The rows come from 4 hidden closed curves, with some noise, and rows from the same curve form a group. Each curve winds through 4 dimensions. The rows are also pushed far along 2 directions, which tell nothing about the answers.
In the rows, zero is written as 128.
Some rows, each with its group after it:
[129 102  81 146 165 105 110 171 137 113 123 135 163 103] => detu
[109 150 166 107  65 133 137 112 112  96 150 201  62  93] => diril
[114 144 143 121  84 148 141  89  94 112 122 103  92 145] => diril
[151 153 187 134  98 121 145 130 147 133 131 125 113 145] => bame
[142 161 155 155  90 137 141  77 142 148 138 103  89 166] => diril
[168 146 120 163 147 106 142 155 183 171 130  94 163 142] => duraf
[ 77 117 135  94  93 164 130  96 100  83 156 208  97 110] => diril
[121 144 123 124 104 119 137 144 147 120 141 152 124 103] => duraf
[122  71  77 120 211 131 105 166 126 132 112 120 207 133] => detu
[133  96 124 133 160 125 124 136 123 121 123 145 146 140] => duraf
[107 152 127 131  83 125 122  95 108 116 142 155  54  98] => detu
[196 140 139 172 143  93 154 150 149 177  98  68 149 170] => bame
[137 105 101 138 189 128 117 119 139 175 118  92 158 160] => detu
[ 73 139 129  90  79 156 121 115 108  74 160 182  98  87] => duraf
[119 118 113 123 135 121 121 139 130 120 148 185 119  99] => diril
[112 100  77 130 155 112 105 144 104 103 121 146 135  94] => detu
[124  87 105 112 153 117 128 168 103 103 117 167 158 111] => detu
[ 95 133 156  73  86 141 142 129 106  98 143 190  98  97] => duraf
[124 105 140 101 143 139 134 126 124 135 128 145 142 133] => detu
[ 88  95  79  92 139 124 109 147  68  82 115 165 121  73] => diril
[101 114  89 113 125 130 112 119  85  99 126 156 103  97] => bame
[ 98 127 109  97 128 153 123 105 109 139 134 129 123 114] => duraf
[ 79 121 117  99  91 160 126  84  74  86 136 158  89 120] => diril
[101 111 121 112  99 135 137 112 102  95 142 214  93 108] => bame
[137 130 139 115 137 140 139 107 123 169 119  94 123 152] => duraf
[122 152 190 111  86 142 139 113 136 113 142 136 106 138] => bame
[107 114  95 142 139 135 104 123 122  98 140 143 131 114] => duraf
[133 108  89 132 151 106 118 148 102 126 107 123 138 114] => bame
[138 148 180 119 101 130 141 124 141 125 136 133 117 133] => bame
[ 98 121 110 105 108 128 120 105  82 107 135 184  73  84] => detu
[107 144 137 132  73 135 134  75  77  98 131 143  57 124] => duraf
[131 118  86 151 148 107 110 129 127 128 130 142 116 112] => bame
[ 84 120 151  83 101 148 119 130 101  79 149 194 106  87] => bame
[122 106 128 119 163 143 123 134 151 136 138 138 169 141] => diril
[ 97 113 106 105 148 154 116 116 112 116 126 125 145 125] => diril
[134 135 146 123 106 122 142  97 103 144 124 140  79 135] => detu

New rows, each followed by its group:
[150 146 113 142 140 113 131 138 163 176 126  90 146 138] => duraf
[156 129 123 145 168 103 107 163 152 146 119  90 155 117] => bame
[179 159 132 184 123  95 146 145 176 169 128  89 138 155] => duraf
[110 130 123  98 123 131 130 152 137 121 142 163 141  96] => duraf
[167 152 176 155  73 120 177 105 132 131 122 117 100 179] => diril
[113 118 130 113 143 132 117 143 144 123 150 179 132 101] => diril
[134 115 140 110 121 126 149 150 119 109 123 158 145 130] => diril
[132 156 163 110  86 120 136 133 111 117 121 126  90 111] => diril
[152 156 133 153 131 116 121 124 146 168 124  78 108 135] => diril
[ 86  93  87  91 140 138 112 110  73 112 128 183 101  91] => detu
[131 104 111 140 148 123 121 111 103 131 114 121 111 144] => duraf
[128 126 123 140 109 114 130 140 132  98 137 163 119 112] => duraf
[130  84  80 126 193 112 116 139 119 153 115 145 147 122] => detu
[131 130 128 134 111 112 128 150 118  96 126 142 120 109] => detu
[127 165 181 117  82 130 135 108 139 127 148 151  86 122] => diril
[130 117  92 131 135 107 123 144 107 125 117 136 121 101] => diril
[123 142 139 100 113 138 142 116 121 152 126 126 107 123] => duraf
[168 120  83 170 196  92 113 159 162 179 114  89 163 133] => diril
[ 96 101  97 115 132 148 118 106  98 107 125 135 129 129] => diril
[126 101  60 138 197 105  95 161 135 148 123 124 158  98] => diril
[159 169 179 166  61 117 157 113 149 115 136 124  88 153] => duraf
[123 148 178 118  55 122 151 111 100  80 135 178  61 114] => duraf
[113 136 133 113 134 137 111 128 135 136 143 130 120 108] => diril
[173 157 150 152 131 111 150 151 187 181 130  91 158 156] => duraf
[116 194 180 140  44 143 135  79 125 107 148 105  55 134] => detu
[128 144 115 131 126 122 131 139 149 145 132 128 136 115] => duraf
[120 117  80 124 165 120 115 156 142 142 135 136 163 101] => duraf
[146 146 153 130 131 116 124 140 159 152 131 115 122 125] => diril
[144 120 110 140 197 118 103 164 149 159 109  57 187 133] => bame
[141 138  94 153 143 112 127 132 152 161 124  97 139 130] => duraf
[195 160 168 171 113 102 163  96 152 200 113  75  99 190] => detu
[ 85  99 113  97 102 153 132 111  83  76 137 194 111 113] => diril
[103 135 174  95  93 150 130 119 119  97 145 162 109 117] => bame
[136  79 114 114 187 117 120 166 131 126 122 167 171 123] => duraf
[147 140 128 149 142 125 129 150 177 147 139 111 170 136] => duraf
[ 88 141 120  90  98 156 127  94 100 124 140 136  93 112] => duraf
[139 119 148 121 118 111 142 137 115 119 121 170 111 124] => duraf
[163 176 178 132  91 130 163  92 139 182 121  71  92 177] => duraf
[162 125 151 153 124 107 143 138 143 127 118 136 125 148] => duraf
[138 149 158 120 126 123 117 143 131 131 123  91 126 118] => bame
[148 157 170 150 102 129 146 105 161 149 150 138 103 153] => diril
[179 154 153 168 128 104 142 130 176 171 131 118 122 153] => diril
[150 135 146 164 115 117 135 119 137 118 127 121 117 150] => duraf
[129 111  91 155 167 115 107 132 149 135 137 149 135 115] => bame
[127  86 102 117 198 134 114 139 123 151 116 120 172 142] => duraf
[179 123 147 171 148 125 154 125 173 168 125  97 170 198] => diril
